The first 8 rows are patterns. Each new row is the sum of 2 different patterns, raised or lowered, with some noise. Before adding, each is slid sideways (what falls off one end comes back at the other) and multiplied by a number that may be negative. Names go in the order of the patterns.
(in the rows, 128 means zero)
Some rows, each with the names of its patterns after it:
[120 144 116 153  79 128 127 134 138 144 129 128  97 154 105 130 141 110
 124 119 151 134 126 170 128 131 134 119 158 100 117 145 110 120 107 145
 132 138 138 117 145 139 125 153 112] : U
[154 160 145 167 156  96 139 130  94 142 157 145 156  79 138 133 132 108
 167 122 115 124 125 133 118 153 139 101 134 128 122 126 122 108 102 127
 129  97 121 147 136 149 142 148 133] : M
[101 119 156 129 104 115 128  94 104 140 128 130 157 133  98 133 156 131
 128 135 143 132 144 113 184 145 160 145 104 131 152 134 103 106 127 150
  94 103 129 114 139 123  93 123 101] : A
[134 101 124 159 159 121 115 101 123  85 110 124 144 107 109 135 138 118
 109 151 135 149 130 151 108 103 134 127 104 151 149 118 135 171 145 115
 156  81 149 139  98 113 114 112 122] : K
[148 122 147  94 152 128 142 162 121 133 125 108 120 106 170 121 131  82
 137 146 157 115 167 109 140 158  99 146 128 122 130 135 181 125 130 131
  77 137 119 141 106 105 113 150 121] : N
[151 108 121 152 145 124 115 148 116 108 118 122 149 138 130  89 106 104
 135 121 119 117 147 109 138 113 124 144 115 105 104 115 123 103 114 177
 116 153 147 121  79 116 137 143  93] : X
[132  97 105 148 117 118 108 134 125 107 106 158 113 135 129  68 159 150
 143 158 119 123 101 122 117 146 121 126 143 190 133 123 126 153 112 126
 120 133 109 121 106 155 127 123 127] : H
[181 135 143 110 124 149 134 126 108 146 113 120 106 124 143 149 141 128
 122 114 142 145 114 125 109 135 156 138 151 121 135 188 146 111 121 145
  98 109 124 174 163 126  98 138 147] : Z

New rows, each followed by the names of its patterns:
[162 166 154 181 141 169 157 173 154 152 153 191 162 171 156 162 145 138
 189 133 157 146 170 167 154 146 188 137 180 154 114 193 175 174 184 167
 163 141 177 156 179 160 160 189 203] : U H
[106 114 107 105 119  99 108 104 125 118 102 103  87 118 142  85 129 102
 111 101 115 105 122  83 128 103 149 121  94 106 118 117 113 101 143  98
 109 102 120 131  87 102 124  78  90] : U H
[202 167 157  90 159 128 134 120 201 154 127 121 144 156 160 169 159 105
 144 152 138 139 125 131 109 135 128 107 140 169 157 161 149 152 152 174
 165 155 166 172 126 156 153 106 156] : M Z
[ 80 175 154 120 154 147 118 159 122 125 180 149 151 167 193 141 161 144
 136 105 148 146 169 132 170 142 166 129 154 158 139 112 134 172 115 129
 110 146 121 141 146 160 131 167 125] : K H
[147 156 109 111 173 125 120 133 102 151 190 140 159 152 148 129 147 137
 150 152 143 135 174 150 146 157 165 156 151 137 137 139 148 119 159 147
 150 126 141 103 120 144 143 150 122] : K H
[ 93 112  98 131 142 111  77 132 138 143 120 150 109 101 142  88 122 106
 107  92 100  86 106 124 111 118 131 127  99 115 107 101  86  87 114 139
 107 118 111 124 147 113 114 109 136] : K Z
[ 97 111  77  79  99 106  97  74  73  61  62 144  91  60 124 108  87  77
 103 167 101  67  79 127  93 106 106  70 105  91 129  87  82 126 103 121
 100 122 117 143 132  97  91 125 114] : M Z
[135  92 156 131 167 130 173 121 143 170  98 148 151 128 138 147 186 137
 147 154  89 147 146 153 105 112 110 148 118 154 118 137  95 137 121 168
 161 128 159 127 101 119 100 202 124] : M N
[129 114 129 122  96 136 126 122 157  76 124 114 129 104 139 102 133 108
 125 127  75 163 146 112 147 117 115 103 114  99 113 117 122 108 160 143
 124 138 151 127 125 137 151 122 148] : M H
[ 89  75 127 107 109 117  65 145  92  93 102 127 102  92 101 137  64 111
 119 102 127 138 124  72 112 137  84 112 114 119 123 101 122 167 114 152
 131 110 101 130 112  85 104  97 123] : U A
[146 125 133 135 147 152 151 144 175 144 130 136 138 134 140 140 135 147
 109 130 135 175 123 178 150 127 106 129 149 144 130 160 112 139 156 148
 137 128 141 118 127 134 120 150 155] : M X
[119 125  83 129  97 137 115  98 135 169 141 125 118 151 120  64 120  94
  87 117 151 141 105  96 149  94 117 110 102  93 115 116  99 125 123 114
 135  86 109 114 120 152 149 117 138] : X H
[159 150 116  53 118 142 146  84 160 112 128 150 157 129 129 138 120 113
 123 123 168 152 126  97 114 118 134 125 132 130 135 121 139 116 154 131
 107 103  92 121 128 120 122 183 110] : X H
[ 72 122 110 144 118 112 131 129 158 118  99 127 134  89 110 117 114 133
  79 133 103  98 108 145 124  93  86 100  96 111 127  69  74 132 118  93
 137 123 100  52  81 115 114  97 111] : M Z
[107 113  99 176 125 155 112 170 101 131 160 142 144 111 140 116  92 157
 130 131 148 114 163 162 144 150 142 178 129 114 122 109 132 104 123 116
  90 133 108  98 173 108 173 164 126] : U M
[138 181 184 149 140 120 158 143 176 196 146 177 181 178 127 175 178 192
 154 167 141 154 180 181 177 150 166 172 160 177 160 158 164 154 151 149
 110 158 178 168 146 202 171 176 123] : X Z
[143 120 155 156 129 120 120 170 132 141 150  70 124 137 148 130 103  91
 143 104 158 121  93  85 172 140 129 192 145 142  85  78 128 138 162 110
  86  82 128 167 163 100 163 118 163] : N Z
[ 98 112 132 108 130 111 111 142 121 102 114 117  86  95 101 134 108 151
 138 123  38 106 123 129  67 156  90  97 128 125 110  93 144 109  76 107
 104 125 120 110  65  74  91 117  84] : M X
[129 104 128 124  92 137 107 147 168 112 147 126 159 130 138 108 126 125
 120 108 153  98 140 127  98 142 109 167 141 136 140  95 122 127 157 147
  99 129 137  94 155 124 116 133 114] : U N
[ 75 143 107 134 143 116 150  96 143 126 168 130 113  56 142  64 124 114
 128 156  96 109 150 101 128  74 107 108 119 180  97 136 123 149 145 121
  92 126 130 142 119 149 102 126 116] : N X
[112 147 117 135 131 161 153 122 137 132 119 148 143 125 130 138 143 105
 156 136 143 144 113 124 128 170 151 150 151 137 143 145 118 163 112 138
 146 115 139 138 160 146 144 157 139] : U X
[141  77 137  90 110 149 144 119 108 135 102 105 116 105 137 121 123  94
 103 106 123 114 137 115 128  98 135  90 107 132 127 114  94  93 119 103
 128 169 113 136 135 122  73 105 119] : X Z
[119 110  94 145 136 155 128 136 121 147  73 140 117  96 132 164 119 105
  90 182  92 141  96 104 115 143 125 127 119 147 149 106 111 110 114 157
 147 179 110 129 131  96 108 134 119] : N X
[119 178 144 135 134 136 147 162 126 152 139 142 105 150 135 140 126 136
 150 122 135 141 120 140 130 131 113 151 129 119 110 137 105 152  92 107
 127 113 146 133 117 125 123 146 132] : A N
[112 105 109 104 122 104 159 114 122 131  97 123 122  99  87  82 115 121
  49  84 119 105 109 126  98 109  65  71 105 148 105  84  68 108  78 106
 119  98 107 131 125  78 122 133 127] : A Z
[142 106 126  78 114  66 117 179 117 109 127 147 153 134 122 138 127 106
 108 162 104 122 142 115 112 130 136 163 125 149 103 151  93 182 110 105
 155 107  68 130  86 105 155 134 130] : N H
[142 160 180 157 132 163 167 150 142 139 161 149 144 173 143 149 199 119
 124 147 127 128 141 173 137 185 126 146 169 149 120 157 156 148 152 160
 135 136 152 168 171 165 160 161 157] : K H
[117  71 110 115 129 117  96  92 107 113 106 106 132 106 160  84  96 112
 142  66 117  86 154 159  78  90 112 115 154 117 157  86 102 126  68 109
  80 131  73  81  69 117 112 138 112] : N Z
[133 116 136 116 145 117 125 147 136 134 105 120 129 122 139 137 121 135
 117 149 123 128 131 139 142 111 131 133 132 140 119 131 136  91 141 120
 110 139 137 157 124 122 141 113 129] : U X
[ 80 120 113 103 125  79 157  85  92 111 113 157 102  98 106 131 148 106
  94 149 119 136 137  96 134 126 166 141 141 123  89 103 139 130 147 125
 160 108 111 134  99 124 123 111  99] : U A
[119 188 120 136 108 123 132 127 120 153 157 176 111 142 129 168 141 133
  98 146  84 162 151 117 184 117 145 193 152 117  84 154 109 120 180 168
 176 124 134 168 167 165 149 133 126] : N Z
[ 77 122 159 137 119 155 116 140 162 130 138 125 149 134 114 151 105 116
 112  91 110  94 120  79  88 143 131 122 168 110 111  91 118 167 127 141
 120 144  91 121 130 117 155 120 138] : M N
[158 151 125 161 106 144 156 156 141 124 125 223 156 118 133 159  80  98
 154 169 162 118 118 146 136 168 175 138 128 137 101 174 160 135 185 116
 129  92 130 141 176 143 138 148 188] : H Z
[ 98 127  95 109 102 106 119  67  99 109 107 147  97 115  94 135 101 114
  79 108 105 116  86 135 104 120 100  75 130 118 114 132 112 132  95 118
 122 158 108  83  89 131  86 125 115] : A N
[ 90  97  94 115  84  73 107 134 114 113  66  96 121 121 121  64  83  93
 114 107 107  83 108  61 113  62  93 114  94 100  88 110  91 104 141  87
  95  89  93 138  79 102 105  86 128] : U Z
[176 128 166 147  90 153 164 159 159 123 138 123 120 123 139 128 122 161
 199 137 133 147 144 111 142 126 118 112 136 103 184 124 126 151 148 119
 125 156 122 143 121 125 117 124 127] : K H
[105 120 117 165 132 119 102 134  93 116  99 137  90 110  93 113 118 108
 115 129  99 114 105 110 107 129 115 101  85 108 111 115 113  97  94 124
 130 126 130 106  82 100 110 105 155] : N H
[175 160 186 156 161 151 175 164 177 150 150 163 170 181 195 172 174 171
 122 158 131 159 173 212 195 161 136 201 163 186 172 149 163 171 188 141
 211 193 194 181 135 160 179 202 169] : A X
[101  83 123  98  92  78  93  93  93  99  94  91  64  47 114  86  65 106
 108  55  74 139  91  69  94  53 104  78  44 100  65  78  82  43  90 105
 125 138  73  74  42  78  41  87  79] : K H
[133 126 112 114 132 123 126 119  94 122  99  87 106 121 109 130  93 110
 109 121  89 118 109  98  87 100 117  91 141 105  88 122 113 111 112 106
  93 106 106  95  78 106 124 124 121] : M K
[102 115 137 119 155 129 126 131 116 121  89 140 125 125 172 152 140 118
 143 157 133 113 131 119 124 114 142 125 129 118 107 136 111 121 152 128
 139  91 137 125 151 111 131 102 141] : N H
[164 179 144 142 167 168 158 191 178 146 157 163 194 151 163 184 183 134
 185 167 159 217 145 142 134 127 156 160 176 162 158 128 158 139 132 117
 149 164 180 129 159 153 153 181 173] : M H
[ 76 158 130 105 188  71 143 116 112 127 121  85 120 103 103 100 176 123
 110  96  65 121  77 105 132 140 121  62 131 123 153  94 121  97 147  84
 153  91  68 150 101  99 142 135 103] : K N
[151 182 157 127 157 148 139 140 156 138 113 148 144 108 127 153 139 150
 121 147 125 110 148 147 146 137 157 134 145 123 185 172 135 155 139 162
 164 162 174 183 157 116 136 159 159] : A Z
[118 148 125 138 112 126 145 136 129 125 104 123 104 146 112  92 110 122
 133 115 145 145 133 109  87 131 140 139 112  87 112 123 118 137 109 109
 141 129 115 139 131 138 104 120 114] : N Z
[190 178 175 170 140 195 185 188 180 197 177 173 175 151 182 179 172 164
 193 172 179 151 169 164 161 172 170 140 162 145 171 165 182 171 160 143
 157 163 150 170 157 175 186 163 141] : A H
[119  57 116  93 118 113 111 114 109 120  90 112 110 123 128 136 100  64
 100  94 100 123 122  98 132 129 131  92 130  90 117 104  71  93 100  81
  97 152  86 129 147 129  67  95 100] : K X
[137 171 147 123 144 170 169 146 154 127 134 129 160 140 157 114 161 123
 154 158 149 154 142 154 152 147 139 158 160 195 153 169 173 173 120 164
 180 175 112 173 155 159 175 190 167] : A X
[163 188 134 193 161 137 212 124 128 151 172 178 151 178 175 148 132 187
 173 160 152 171 146 179 178 185 171 183 179 189 190 173 202 188 205 188
 143 196 212 159 156 158 185 186 139] : A H
[139 101 114 109 119  99  90 139 108 126 119 116 108  98 110 123  80 166
 133 107 116 144 118 103 137  95 113 139  89  94 114 104 116 103  89 113
 112 141 108 100  97  91  96 106 101] : U K
[116  91 110 140 104 128 137 123 123 106 131 113 104 128 133 134 134 113
 152 136 146 124  69 118 140 125  86 108 118 142  88 107 122 116 112 115
  92 115  96 113 122 131 124 106 117] : A H
[165 130 146 183 129 149 134 173 162 153 162 149 137 153 132 185 115 139
 149 118 145 129 159 159 158 165 115 160 151 169 157 127 127 165 117 171
 108 132 159 141 152 160 146 142  98] : U N
[ 84 124  84 115 113  93  97  69 159 100 101  89  99  89  93  91 150  73
 131 102  61 140 121 122 100  94 105  53 102  96 111 107  78 139 148  95
 118 111 139  83 102  91  99 104  83] : U H
[131 119 100 105 114  88  87 108 130 138 119 150 138 120 109 121 127 110
 104 119 143 102  97 100 115 101 126 135 117 123 119 100  91 120 132  61
  89 116  76 158  94 115 141 130 117] : K H
[150 160 161 156 135 166 172 158 190 150 168 182 168 181 164 161 170 171
 177 129 150 165 172 180 171 183 172 152 169 162 174 165 150 165 168 165
 165 154 182 154 173 178 157 178 162] : U K
[114 146  95 116 112 113 134 129 148  92 105 103  95 120 107 117 119  92
 118 119 111 139 107 111  85 122 115 109 127 150 114 135 122 111  72 131
 121 130  70 140 113 129 128 150 106] : N X
[126 126 136 159 118 160 148 111 122 133 124 119 153 138 123 134 120 125
 125 153 137 155  99 127 120 131 133 142 115 139 148 135 139 134 161 153
 134 152 133 109 156 121 134 148 163] : A X
[124 136 159 151 164 169 134 141 141 137 148 182 160 129 136 159 131 125
 166 168 167 194 172 144 168 196 178 166 185 186 147 179 147 192 182 201
 183 152 140 187 166 140 133 178 176] : M A
[107  86 110 104 113 129 101 105  84 120  84 112  81 100 107  86 109  75
  93 102 113 112  69 100 114 119 104  83  83 120  70 102  82  76 118  77
  95 138  94 114  80 102  72  93 142] : N X
[107 103 120  52  98  70  90 164 114  98 137 137 125 114  85 182 141 118
 135 124 105 157 136 148 148 128 102 106 138 152 117 153 149 113 126 130
 111 118 149 136 100 109 118 104 102] : M A
[199 155 200 204 158 182 227 159 146 190 179 140 159 193 147 236 124 163
 190 184 215 195 171 174 226 202 160 140 216 213 209 197 214 203 214 175
 222 220 184 155 192 220 174 178 190] : A K
